The rows are grouped in 4 ways, from coarse to fine. Each group lies inside one group of the grouping before and may be the whole of it. The rows also spread widely along 17 directions, which tell nothing about the answers.
In the rows, 128 means zero.
Some rows, each with its group in each grouping after it:
[110 145 122  87 145  86 150 105 116  96 116 130 133 117 147 105 182  88
 145  60 114 180 157  94 117 145  82 219 177 164 115 128 136 111 110 183
 115 152 135 149 121 103]  Q218 Dapuv Lazuv Q694
[116 142  85 120 129 125 113 180  85 112 146  84  99 119 169 160 140  85
 145 134 113  87 178 113 114 149 148 151 118 152 123 101 100 134 146 114
 148  75 150 137 129 142]  Q265 mulad til Q759
[132 105  90 110 139  88  98 137 109 134 104  86 173 130 165  81 138 127
 118  84 127  72 158  71 133 158 122 110 145  99 181 132 140 161 117 140
 149  93 165 170 107  93]  Q218 Dapuv Zibi Q943
[125  62 119 115 117 156 100 118  97 107 105 169 147 121 139  89 165 178
 158 148 106 132 119 166 145 113 161 125  71 107 119  85 138 114 142  81
 139 112 139 166 130 156]  Q265 gal butan Q46
[151 117 174  82  98 116 173 118 157  60 117 140  79 123 110  93 163 141
 180 112 156 115 103 208 154  79 166 113 135 125  84  99 127 100 149 122
 111 164 126  81 111 171]  Q265 gal mesiz Q352
[126 114 136  88 119 149 132 145 153  97 161  86 116 123 109 118 157 132
  91  97 130 139 150 137 132 116 185  95 159 114  85 110 141 129 143 181
 116 125 112  93 131 205]  Q265 gal butan Q290
[ 71 123 111 154  84 129 104 175 106 173 100 159 145  89  73 135 149 110
 164 145 113 144 125 115 154 135  86 163 108  52 104 100  71 110 135  89
 122 114 114 121 116  85]  Q265 gal laf Q869
[125  73 119  52 122 148  44 116 136  87  88 144 188 184  95  78 148 141
 114 110 156  76 212 124 111 144 194 123 117  61 142 204  65 191 137  83
 109 178 168 163 145 123]  Q265 mulad fofu Q669
[176  75 133  84 143 171 118 103 118  84 157 134 149 181 159 117 159 110
 143 119 125 131 162 189 118 121 163 158 116 157 155 139 122 146 180  88
 119 140 141 154 141 151]  Q218 Dapuv Lazuv Q535
[117 181 153 122 140 155 130 141 151 116 136  84 131 155  71 166 109 125
  92 112 124 113 153 101 112 129 141 125 144 105 138 173 105 163 130 205
 111 180 121  94 153 156]  Q218 Dapuv Nog Q424
[ 90 134 131 150 121 166  87 114  83 152 135 179 160 130 130 105 121 175
  83 151 144 160 164 126 122 149 135 152 100 133  70 130 144  97 145 136
 145 155 104 113 121 144]  Q218 rusag bemo Q224
[144 114 139 109 101 111 182 151 160 147 135  96 150 106 115 167 105 126
 126  94 159  85  45 141 130  84  91 123 143 115 149 115 161 160 129 144
 107  98 104 100 143 137]  Q265 mulad vafu Q995
[ 72 127 149 110 160 105 107 110 137  84 114 159 142 132 124 115 133 137
 128 110 112 144 121 139 114 119 144 145 138 102 119 185 124 147  97 139
 136 200 147 112 114 110]  Q265 fom zal Q626
[139 114 108  91 129 112 141  75  94 114  89 186 138 134 177 114 118 143
 136 139 182 101 118 126 111 125 130 142 123 189 109 155 132 125  94  75
 127 129 147 160 146 108]  Q265 mulad til Q525
[122 119 118 114 131 137 128 147 146 102 131 110 110 134 137 152 125 105
 135 130 122 112 139 153 111 119 163 129 132 142 109 129 127 144 129  92
 121 115 118 126 131 158]  Q265 fom zal Q716
[ 69  95 133 115 144 135 106  92 109 110 121 169 126 124 114 102 124 124
 102 173  99 186 130 132 133 131 154  88 152 103  65 134  93 104  94 118
 135 149 110  97  92 115]  Q218 Kavu zefo Q147
[ 82 143 141 153 156 130 115 144  97  90 135 136 129 108 149 112 148 140
 179 116  77 126 132 147 152 141 130 139  95 113 142 100 162 122 139 150
 150 146 139 146 112 129]  Q218 rusag lenoz Q771
[151 146 149 138  94 103 137 157 100 128  91 141  97 134 123 119 156 151
 209 145 155  89 106 180 133  92 101 193  69 130 141 120 103 103 173 105
 153 165 138 102 119 124]  Q218 Dapuv Nog Q396
[140  95 113 129 141 119 108 115 132 140 100 117 119 125 127 113 145 145
 121 146  92 160 127 116 113 115 140 139 122 114 140 119 109 123 112 108
 151 119 138 143 127 136]  Q218 Dapuv Zibi Q662
[ 82  85  99 101 153 129 118 121  76 124 194 138 162 116 169 126 139 118
  75 109 116 147 146 106 122 150 139 143 155 100 118 125  84 143 132 161
 148  95 181 107 114  97]  Q265 mulad fofu Q609
[100  96 126 117 158 136 104 105 133  97 184 146 135 127 170 108 137  99
  87 131 113 184 141 151 147 138 184  68 169 138  92 149 149 122 114 101
 140 141 117 108  97 132]  Q265 gal mesiz Q738
[191 112 148 158 124 149 122  96 152 166 120  67 154 183  75 136 106  80
  73 164 101 144 160 129 124 147  96  92 176 102 185 135  82 118 172 137
 128 141 106  91  80  85]  Q218 Kavu zefo Q378
[141 112 124 101 130 141 144  55 117 128 103 186 122 134 118 107 122 145
  97 156 155 170 122 114 120 131 144 118 149 152  82 145  88 103  85 103
 112 143 136 125 148 121]  Q265 mulad vafu Q170
[118 145 149 135 133  80 188 103 128 110  80 149 129  97 123 152 111 159
 168 107 103 107  48 143 103  90  60 206 112 129 162 114 149 130 107 155
 133 157 151 136 128  90]  Q265 mulad vafu Q995
[108 121 109  91 130 155 102 138 120 138 138 144 214 127 145 136 143 125
 114  68 181 119 116  84 153 141 117 111 125 152 138 174 207 173 103 141
  90 125  90 181 192 143]  Q265 gal laf Q869
[167 115 126 133 144 122 157 110 146 121 150 125 139 117 157 136 140 151
 131  84 123 135  94 147 119 107 128 165 128 150 174 124 169 142 135 129
 141 127 158 149 155 140]  Q265 gal laf Q869
[173  87 116 111 124 116 103 146 144 138 145  92 120 128 164 121 170 126
 124 123 143 156 116 154 120  99 154 132 125 163 136 130 156 124 139 101
 153 112 112 123 136 175]  Q265 mulad til Q525
[143 119 125 137 125 143 147 148 205 148 136 109 118 110  86 173 114 151
 122 103 110 139  97 140  86  82 151 191 114 103 142 132 129 177 121  91
 120 123 125 142 182 181]  Q218 Dapuv Zibi Q943
[119  92 116 130 128 124 149 112  99 125  81 112  56 120 103 150 113  95
 128 225  55 158 127 149 101 108 127 117 146 121  69  59  40  73 112 106
 140  87 108  85  75 131]  Q218 rusag lenoz Q771
[156 155 126 122 143  93 138 149 145 114  77  93  43 153 121 179 105  97
 160 192 125  94 113 143  78  86 150 140 114 164 143 185  60 144  96  77
 148 158 132 100 139 138]  Q218 Dapuv Lazuv Q694
[173  98 119  95 117 129 151 103  99 104 117 121 148 158 161  96 129 133
 136 110 144  63 156 149 123 136 131 136 131 139 156 104 121 135 167 119
 128 106 163 146 108 115]  Q218 Dapuv Lazuv Q535
[100 141 120  72 123 160 155 105 111  88 133 165 114 114 117 115 157 122
 141 103 160 155 149  98 157 146 155 113 140 151  52 105 112 113  93 145
  79 115 125 143 177 165]  Q265 mulad fofu Q609
[125 185 103 136 131  86 129 140  87 132  64 128  86 131 164 153 113 121
 160 163 155  83 129 102  94 121 101 171 101 211 116 159 132 114  94 110
 152 143 112 139 141 120]  Q218 Dapuv Nog Q396
[106 125 107 101 133 127 151 121 106  92 126 131 123 122 151 134 121 118
 133 107 111  99 156 128 101 131 133 174 138 138 104 100 122 140 131 129
 122 103 146 148 122 133]  Q218 Dapuv Zibi Q943
[116  87 122  99 131 116 163 120  80  82  90  74 103 126 130 145 113 109
 126 168  56  87 111 133 128 120 112  65 141 106 121  41  88 108 123 186
 129  61 134 105  73 122]  Q265 mulad fofu Q609
[104 122  98 107 136 141 142 109 142 121 177 154 141  98 166 110 133 133
  94  75 149 163 153 113 115 143 166 167 166 167  72 119 173 137 110 111
 122 103 126 152 154 162]  Q218 Kavu zefo Q147
[125 118 132 100  99 138 108  88 172 116  66 158 190 143  89  93 113 139
 100  96 158 104 161 118 121 142 134 121 152 113 105 156 169 147 110  91
  88 166  92 171 127 119]  Q265 gal mesiz Q738
[188 131  91 158 117 159 152 107  95 186 127  95 130 141 145 169  82 145
  54 166 145  93 142  87  92 146 115 119 126 170 144  96 104 114 142 139
 145  62 139 125 143 129]  Q265 mulad fofu Q669
[169 147 144 150  97 122 132 123 150 119  68 119  83 125  96  97 123 187
 149 155 126  93 131 155 120 109 158 117  93 121 120  91 127  98 136 102
 147 143 128 124 119 166]  Q265 mulad vafu Q995
[161 119 123 109 110 128  94 116 124 174 100 153 177 162 123 104 143 158
 107 119 203 122 140 107 108 125 117 175 109 137 150 199 118 146 134 104
 131 174 128 135 159 117]  Q218 Dapuv Lazuv Q694
[149 104  94 100 162 116 152  63 135  64 145 125  61 152 187 114  95 101
  72 147  86 127 221 161  45 137 208 169 197 181  75 119  82 122 126  69
 157 112 176 124  79 138]  Q218 Dapuv Zibi Q943
[155 112 165 110 148 138 189  69 141  92 188 183 143 140 154 135 133 101
 144  92 158 161  85 199 150 106 122 140 165 159 147 164 141 132 148 103
 108 174 148 102 131  97]  Q265 gal laf Q869
[186 146 126 137 154 109 177  50 144 123 157 122 118 135 200  92  86 127
  54 116 177 118 124 111 145 153 163  17 205 206 127 143 190 104  92 128
 144 118 134 112 101 116]  Q265 gal mesiz Q352
[ 87  82 128 100 126 134  45 195  93 140 138 117 196 145 134 132 166 103
 152 137 156 112 102 127 176 123 118  70  84  86 161 185 132 168 136 120
 129 137  95 117 136 114]  Q265 mulad fofu Q609
[ 89 123 106 111 107 114 132 142 119 130  66 120 131 109 111 150 107  93
 125 158 124 105 112 101 128 126 104  87 146 137  82 116 142 121  82 114
 102  98  66 134 112 123]  Q265 gal butan Q290
[121 140 137 152 144 154 143 111 116 114  85 103 124 133  83 156 119 132
 131 147  52 131 131 108 121 139 103 133 116  97 152  83  90 112 125 178
 118 123 142 142 124 120]  Q265 fom zal Q626

New rows. What belongs after each?
[ 90 194 126 175 138 144 141 148 148 133 206 128 139 100 114 142 130  99
  98  64 111 155 192 104 130 180 133 190 171  92 130 139 118 136 160 154
 131 154 165 113 125 101]  Q265 gal butan Q290
[116 138 138 131 118 145 117 145 127 132 140 125 125 138 131 145 111 146
 107 145 153 111 120 150 116 106 151 116 113 147  95 145 156 133 141 130
 139 147  87  91 132 170]  Q218 Dapuv Nog Q396
[ 93 103 107 109 194 151 114  77  23  86 142 168 142 133 198 125 144 169
 113 155  90 152 119  99 129 146 143 114  84 159 133 117 110 116  97 185
 158 117 190 157 152 119]  Q265 mulad fofu Q609
[169 105 141 110 128 145 143  84 143 117 125 146 134 151 115 115 135 101
 136 137 142 151 125 151 148 128 134 102 149 138 137 140 105 119 129  83
 104 141 122 131 131 112]  Q265 mulad vafu Q995
[108 140 149 156 113 140 127 174  91 104 105 127  86 121 154 151 117 150
 183 192 116  94  82 194 139  85 132  94  53 168  91  87 184  99 149 111
 153 123  62 101 103 183]  Q218 Dapuv Zibi Q943
[ 99  98 141 112 134 134 129  82 113 101  89 174 176 146 118 120 118 110
 140 129 110 124 124 149 131 136  97 139 139 110 129 137 122 128 123 104
 104 154 123 144  97  73]  Q265 fom zal Q626
[162 118 120 149 143 127 151 114  99 139 113 119  94 139 153 189 104 113
 125 194 107 128  83 161  94  92 107 140 112 178 148 128 107 110 129 106
 154 120 121 103 123 118]  Q265 gal laf Q869
[ 92 136  94 121 153 143 166  87  78 103 132 157 114 119 176 157 105  93
 108 144 105 142 148 105 110 159 124 137 158 189  71  94 117 102  94 125
 115  82 133 147 119 109]  Q265 fom zal Q716
[111 153 122 136 113 116 134 171 128 123 145 106  95 105 143 120 132 128
 138 114 140 108 141 133 132 124 148 129 129 132  94 108 143 123 138 127
 145 112 117 101 112 160]  Q218 Dapuv Zibi Q943
[174 123 150 126  92 147 126 132 134 134 124 117 125 143 110  81 143 203
 122 116 170  92 141 155 134 109 166 119  98 102 124 105 131 119 179 143
 143 139 140 101 128 184]  Q218 Dapuv Zibi Q943
[160 113 127 130 130 209 147  58 138 154 136 148 167 141  78 144 131 153
  58 120 110 207 140  98 122 141 124 136 145 139 113 101 132 109 127 165
  88 123 108 155 179 161]  Q265 gal laf Q869
[163 143 120 124 112 122 123 115 141 139  36 100  92 147  59 142 133  89
 140 181 110 135 152  94 118 129 112 121 137 118 130 134  40 104 100 102
 108 142 118 134 131 106]  Q265 gal mesiz Q738
[127 125 151  98 105 167 117 136 132 117  75 119 192 142  53 140 148 159
 148  90 129  96 112 111 146 115  97 133  91  76 165 128 141 160 139 189
  80 156 109 162 176 147]  Q265 gal laf Q869
[ 82 161 124 165 131  98 130 139  82 147 126 147 126 104 175 117 104 130
 120 148 147 121 108 108 145 141  99  96 130 155  96 129 171  99 106 137
 160 125  98  98  82  97]  Q218 Dapuv Zibi Q943
[121 116 135  79 144  99 143 138 122  70 154 163 120 118 193 119 159 107
 201  93 171 109  85 181 151  98 148 139 115 176 129 164 169 151 119  76
 126 150 137 137 148 134]  Q265 mulad vafu Q995
[134 133 114 160 102 119 106 141 132 158  83 158 104 114 122 107 136 168
 155 157 149 127 120 135 127 123 147 145  87 124 105 123 112 104 116  53
 152 130 132 135 133 135]  Q265 fom zal Q716
[116 134 110  77 141  88  86 177 152 113  96  45 105 131 122 122 159  80
 128 108 135 119 162  82 123 126 155  94 167 135 113 166 132 153  86 157
 125 131  89 122 136 173]  Q218 rusag lenoz Q771
[135 146 122 155 135 186  84 167 197 150 198 126 112 109  85 111 168 172
 117  93 141 184 163 104 161 145 237 103  97  75 130 150 105 161 122  87
 132 138 161 143 217 209]  Q265 mulad fofu Q609
[105 140 127  92 122 102 133 148 118  98  92 122 107 128 123 148 150  95
 167 116 133 114 133 135 108 112 110 190 132 141 105 141  99 127 121 131
 115 145 127 118 128 126]  Q265 fom zal Q626
[106 140  98 184 140 141 129 138 118 148 161 114 157 111 159 132  89 126
  96 113 101  89 150  99 142 180 140  88 140 104 154  98 148 143 131 111
 146  74 156 150 105  95]  Q265 fom zal Q716
[136 120 128 144 116 199 140  78 155 111 151 150 155 147 109 121  61 149
  49 132 126  94 184 146 122 159 198  53 163 112  95 109 149 141 143  89
 106 112 120 135 114 148]  Q265 gal laf Q869
[ 55 106 120  72 166 125  97 159  76  48 158  94 141 149 191 140 106 103
 112 135 115  56 145 144 121 127 182  57 132 138 107 156 154 177 124 166
 143 120 122 106  98 153]  Q218 Kavu zefo Q378
[153  83 114  66 117  95  89 179 118 123 147  79 119 124 179  70 217 156
 139  87 193 131 108 125 162 102 182  85 120 139 113 134 154 124 129 158
 155 107 132 101 144 206]  Q265 fom zal Q716
[136  74 126 135 137 184 102 108 105 127 159 166 162 146 153 110 112 217
 100 147 127 103 118 165 119 111 191 115  62  99 143 120 135 156 159  96
 156 118 165 144 149 167]  Q218 Dapuv Zibi Q943
[180 142 163 140 150 126 170  79 171  82 128 131  83 149 116 123 131 153
 147 115  93 145 135 187  94 100 152 194 131 147 154 129 117 121 153 121
 144 190 166 122 129 147]  Q218 Dapuv Nog Q396
[ 70 132 116 152  96 111 122 160 123 169  89 164 135  77 114 142  99 156
 135 161 146 119  63 114 134 107 108 112  97 114  81 118 157 121  81  84
 133 111  78 121 132 127]  Q265 mulad vafu Q995
[ 96 149 109 164 126 120 135 149 150 143 106 129 141 118 137 159  45 123
 113 143 125  51 119 121 102 134 134 104 129 122 136 148 161 173 100  62
 133 111 107 145 116 105]  Q218 Dapuv Lazuv Q535
[148 117 133  99 150 134 140 117 127 138 151  90 144 137 133 167 147  87
  92 121 132 184  92 106 129 112  96 118 162 172 136 150 144 125 112 186
 113 129  86 106 151 143]  Q265 mulad vafu Q995
[176 104 149 126 124 110 167 100 158 101 100  87  84 128 113 115 128 101
 137 154  87 142 103 164 145 109 132  57 166 136 127  74 127  91 121 118
 125 107 102 104  82 139]  Q265 mulad vafu Q995
[138 145 140 155 112 152 146 144 115 131 176 144 121 111 140 139 143 188
 131 105 142 125 123 168 116 112 138 205  80 132 126  95 141 119 185 144
 156 134 161 104 151 166]  Q265 mulad fofu Q609
[119 143  89 131  99  93 145 163 136 157 136 115 119  91 157 113 107 122
 109 108 187  66 129  99 138 142 150  89 161 125 102 125 140 137 108  89
 139  78 134 114 115 124]  Q265 gal butan Q290
[126 169 106 136 115 108 144 117 149 159  83 122 147 109 119 130 127 106
 120  88 140 142 145  69 117 149  74 180 162 176 109 126 182 117  94 134
 105 124  79 172 145 120]  Q218 Dapuv Nog Q396
[115 148 137 207 121 122 139 123 101 174 118 154 144  97 110 134 112 152
 141 153  88 142  92 123 144 142  70 156  98  84 167  92 107  97 141 125
 159 130 152 119 100  60]  Q265 mulad vafu Q995
[ 88 138  88 154 107 135 119 155  55 200 167 178 119  87 162 113 141 145
 119 163 189 157 120  86 159 151 128 132 107 136  66 109  81  87 122 101
 159  79 140  93 138 116]  Q218 Kavu zefo Q378
[132  78 141 135  83 142  98 176 141 160 136 111 207 113  73 100 176 176
 149  67 119 104 107 148 163 113 107 159  89   4 197  92 127 156 198 151
 129 124 157 132 130 123]  Q265 gal laf Q869
[110  98 105 154 119 126  99 159  85 184 203 131 159 114 176 113 158  95
 104 126 140 169 142 132 155 150 108 141 146 121 119 116 123 103 174 111
 165  96 118  90  87  95]  Q218 Dapuv Nog Q396
[141 114 135 163 126 168 108  82 105 145  98 160 183 154 124 141  97 168
  88 166 109 126 125 144 108 132 107 138  92 134 152 130 153 116 150 117
 139 156 111 149 117 105]  Q265 gal mesiz Q738
[123 132 129 153 117 164 131 118 116 150 150 148 154 126 127 106  96 190
  89 128 151  96 131 119 141 140 158  85 109  96 120 110 140 135 142 133
 139 112 140 118 128 144]  Q218 Dapuv Zibi Q943
[147  80 153 144 142 158 105 117 144 138 173 140 190 155 147 143 106 179
  77 128 143 118  81 187 112  91 157 114  98 116 182 185 182 171 163 110
 159 172 127 105 133 143]  Q265 gal butan Q46
[ 78 155 119 107 131  88 141 185  93 122 130 108 131  98 138 160 149 101
 162  96 141  97  93  99 138 118  87 158 125 115 140 148 120 146 114 179
 131 131 142 104 137 107]  Q265 gal butan Q46
[149  93 138 123 168 151 141  54 114  64 160 141 101 165 171 121  84 164
  61 166  91 114 161 187  80 124 209  96 142 147 117 123 105 127 144 119
 166 140 183  98  91 144]  Q265 mulad fofu Q609
[153 185 136 158 116  34 154 128  75 149  65 113 103 110 142  74 169 143
 192 106 139  98 119  95 147 141  37 196 124 124 183 108  95  71 143 191
 176 157 187 109  79  44]  Q218 Dapuv Nog Q396
[ 92 130 129 104 152 142 127 154 118 101 162  94 155 109 128 150 167 100
 134  77  91 160 120 101 152 137 110 133 135 123 137 109 161 142 123 203
 109 118 111 143 153 152]  Q265 mulad vafu Q995
[ 77 141 114  87 104 132 116 164  98  96  94 129 115 123 124 101 121 113
 157 141 164  63 155 102 167 142 165  39 124 115  60 113 122 132  99 111
 100  96  93 130 118 153]  Q218 Dapuv Zibi Q943
[100 139 151 141 148 121 118 157 142  97 169 105 131 131 139 135 121 137
 123 101 104 110 134 164 114 113 152 146 125  98 147 150 152 161 158 152
 156 165 140  95 103 142]  Q218 Dapuv Zibi Q943
[164 128 168 127 127 157 127 155 204 120 138  90 121 134  75 134 146 137
 154 102 128 147 105 166 149  95 159 108 112 110 150 136 161 153 141 123
 105 157  93 127 168 206]  Q218 rusag bemo Q224
[112  93 123 125  94 160  93 133 116 161 106 168 138 110  85 120 171 169
 130 160 127 190 109 134 136 105 132 161  81  91  81 103  93  96 131 104
 127 136 108 123 152 156]  Q265 gal mesiz Q738
[150 168 121 129  83  85 103 198 156 163 109  84  95 115 115 118 141 168
 126 109 209  71 137 112 110 106 157 147 107 120 123 166 120 144 134 123
 161 146 135  82 150 172]  Q265 mulad fofu Q609
[153 154  99 133 133  93 168 146 166 143 115  74  93  98 121 180 129  77
 141 101 104 136 122  91  97 124  98 189 161 156 152 111 112 139 101 115
 123  90 136 150 155 127]  Q265 mulad til Q759
[107 151 118 111 124 111 141 124 122  90  78 169 121 123 138 144 102 140
 171 130 149  56 115 141 108 113 136 162  96 140 125 156 122 155 103  73
 122 155 151 159 149 109]  Q265 gal mesiz Q738
[ 94 100 100 186 120 181 144  78 129 172 163 182 190  99 113 145  74 147
  43 121  75 164 155 119 102 165 117 170 160  86 105  74 134 124 143  92
 125  86 136 152 108  89]  Q265 gal laf Q869
[ 74 115 124  84 132 144 105 146  94  89 110 149 102 115  97 108 197 103
 189 133  92 188 153 118 157 129 141 149 107  96  73 103  65 108 112 132
 105 133 125 142 142 149]  Q218 Dapuv Zibi Q943
[164  97 111  81 145  85 103 135  69 127  95  63 180 165 160 129 156  95
 127 113 133  71 122  91 124 135  69 133 134 125 224 161  95 155 142 195
 140 119 165 134 115  70]  Q265 mulad vafu Q170
[105 114  92 104 144 158  76 142  95  97 121 144 111 150 168 157 122 174
 103 160 127  97 171 145  51 113 208 195  69 165  86 156 112 155 130  88
 158 135 152 147 166 194]  Q265 fom zal Q716
[196  90 129 159 126 150 168  75 159 211 189 144 171 112 144 137 125 153
  63 110 164 208  57 126 140 115 103 127 158 153 158 119 163 112 132 114
 135  98 123 115 158 128]  Q265 mulad til Q525
[177 136 135  91 136 125 203  71 122 105 174 109 115 132 150  98 140 150
  90  67 164 126 144 119 121 134 140 155 184 153 125  97 110 116 153 207
 127 116 191  98 135 146]  Q218 Kavu zefo Q378
[147  87 168 104 103 131  98 123 164 101 125 156 175 143 109  67 161 165
 160  88 164 111 119 187 166 109 161 105 107  80 152 150 161 149 164  85
 123 179 133 133 122 141]  Q265 mulad til Q759
[134  74 118  68 135  75 134 146  86 102 126  81 112 131 160 108 171 132
 136 116 111 103 114 135 108  95 128 158 137  99 150 110  68 135 144 186
 163 109 186  90  96 127]  Q218 Dapuv Lazuv Q694
[100 139 120 100  90 130 154 135 137 132  91 123 162 118  87 147 116 108
 118  89 131 104 149 102 103 132  81 190 155 118  94 104 137 140 128 153
  82 117  88 141 127 124]  Q218 Dapuv Lazuv Q694
[148 130 155 149  93 173 144 149 176 158 165 167 143 130  74 145 107 173
 140 122 192  90  88 175 147  96 171 121  88  65 151 166  99 170 161  55
 116 160 151  98 175 147]  Q265 gal butan Q46
[131  92 151 100 123 126 117 104  54  66 103 130 148 158 155  81 151 155
 153 143 106  74 148 176 145 131 127 108 100 104 146  83 114 100 183 171
 149 137 166 116  65 109]  Q265 mulad til Q525
[ 72 120  86 173 151 115  97 130  77 170 129 155 150 106 166 166  93 114
  97 181  90 144 117  99 100 147 100 153 118 127 130 139 106 128  99  88
 170 103 139 136 107  66]  Q265 mulad til Q525
[158 106 140 122 127  76 114 116 123 165 157 135 175 125 150  69 175 174
 108  67 188 137 107 119 143 124 105 166 139  89 188 173 116 135 153 165
 172 169 198  91 119  81]  Q265 mulad fofu Q609
[168  96 129  67 126 117 109 108 139  66  76  71 136 162 135  97 164 114
 127 100 107 107 180 138 111 127 141 120 147 160 131 110 165 129 138 159
 115 131 105 159 112 167]  Q265 mulad fofu Q609
[135 124 115 153 134 144 126 121 141 157 127 114 143 118 124 159 112 119
  94 141 102 159 116 109 114 131 113 129 134 149 133 119 156 125 111 119
 128 110  92 144 142 136]  Q265 mulad vafu Q995
[ 83 145  93 143 146 125 144 116 107 139 129 150 123 104 161 153  86 120
  97 141 131 119 121  89 113 150 136 114 148 154  91 130 127 130  76 104
 132  92 133 135 132 111]  Q265 fom zal Q626
[125 173 142 207 133 131 147 120 131 138 148 127  77  97 131 122 110 143
 107 164  89 165 126 137 148 144 149  81 136 126 108  87 131  70 127 128
 170 135 129  86  85 126]  Q265 gal mesiz Q738
[184  90 114 117 136 125 140  83 141 139 148 127 174 142 153 115 141 140
  97  80 135 131 141 131 105 136 117 185 148 135 184 130 130 148 154 119
 136 118 178 157 140 105]  Q265 mulad fofu Q609
[147 119 105  93 166 170 100  95 117  94 168 115 144 174 166 138 109 106
  65 131 140 113 197 112 101 158 196 100 153 171 129 177 119 161 126 115
 125 129 145 147 154 150]  Q265 mulad vafu Q995
[118  73 133  87 149 150 120  55  87  96 133 155 187 160 155  78 130 107
  87 124 121 148 167 133 146 161 127  81 181 136 105 121 145 111 133 150
 112 132 112 134  79  99]  Q218 rusag lenoz Q771
[120 149 104 131 135 106 130 148 128 171 138 124 140 103 127 163 160  76
 135 102 142 176 110  80 133 135  77 191 148 143 145 160 105 128 102 127
 121 131 127 135 162  90]  Q265 gal mesiz Q352
[141 183 133 144  76  94 166 129 134 154  92 168 118  87 112  70 164 133
 185  83 202 127 126 104 183 148  90 146 140 137 104 111 146  79 121  99
 113 141 126 132 127  99]  Q265 gal butan Q46
[ 96 109 120 106  92  73 141 136  90 169  87 120 169  95 116  87 132 162
 114 107 167  93  83  79 148 122  70 117 145  75 117  98 119 117 113 193
 138  99 135  94  95  90]  Q218 Kavu zefo Q378
[153 118 110 145 132 136 133 113 115 166 134 111 122 141 140 143  96 137
  70 163 134 124 135 110 100 128 135 118 140 137 126 129 100 124 129 121
 153 101 132 103 117 127]  Q218 Dapuv Zibi Q943
[231 181 125 163 142 138 120 116 178 159 107  52 138 158 116 141 140 112
 108  90 133 138 164  80 114 156 108 148 139 190 216 159 175 136 134 148
 123 148 113 180 181 146]  Q265 mulad vafu Q170
[110 169 112 102  84  88 144 185 153 130 141 105  53  93 114 105 156 108
 144 101 178 119 166 119 129 121 172 153 168 118  45 121  80 115 123 114
 133 121 129  68 121 171]  Q218 Dapuv Nog Q424
[174 114 157 178 131 184 136 129 215 171 229 102 154 109  99 125 145 148
  81  82 123 213  98 145 175 128 172  68 150  94 161 109 181 135 154 127
 127 119 111 113 161 187]  Q265 mulad til Q525
[ 98 104 116 132 114 110  86 173 127 120 151 131 135 119 141 111 147  94
 151 126 124 105 155 163 143 134 154 135 128  77 132 141  96 141 156  59
 152 131 146 111  88  94]  Q265 gal mesiz Q352
[132 128 150 111 142 109 136 146 111 126 115  62 136 136 128 134 142  71
 141 131 128 130  89 111 176 125  81  37 163 143 148 129 160 115 113 199
 115 123  66  94 101 124]  Q218 rusag lenoz Q771
[111 123 116  69 187  92 146 119  66  65 135  91 146 153 239 147 113  90
 117 113 136  72  98 114 118 125 115  74 151 224 151 168 205 158  90 197
 138 119 114 134 118 126]  Q218 Dapuv Lazuv Q535
[126 134 148 105 172 189 115 111  97  86 173 121 147 179 154 196 113 115
  81 154 127 136 126 152 108 116 154 107 110 185 133 187 146 151 144 177
 122 177 104 104 160 165]  Q265 gal mesiz Q738
[118 157 107 119 105 115 108 150 126 113  89 116  78 112 108  90 168  92
 160 132 130 143 197  93 152 165 152 109 146 129  73 104  87  89 108 103
 119 117 116 134 118 136]  Q265 mulad fofu Q669
[133 121 107  82  89 144 114 172 106 151  97  71 157 140  71 140 161 103
 133 107 144  93 167  80 127 137  94 169 126  88 134 103  68 144 161 177
  95  93 121 133 153 140]  Q218 Kavu zefo Q378
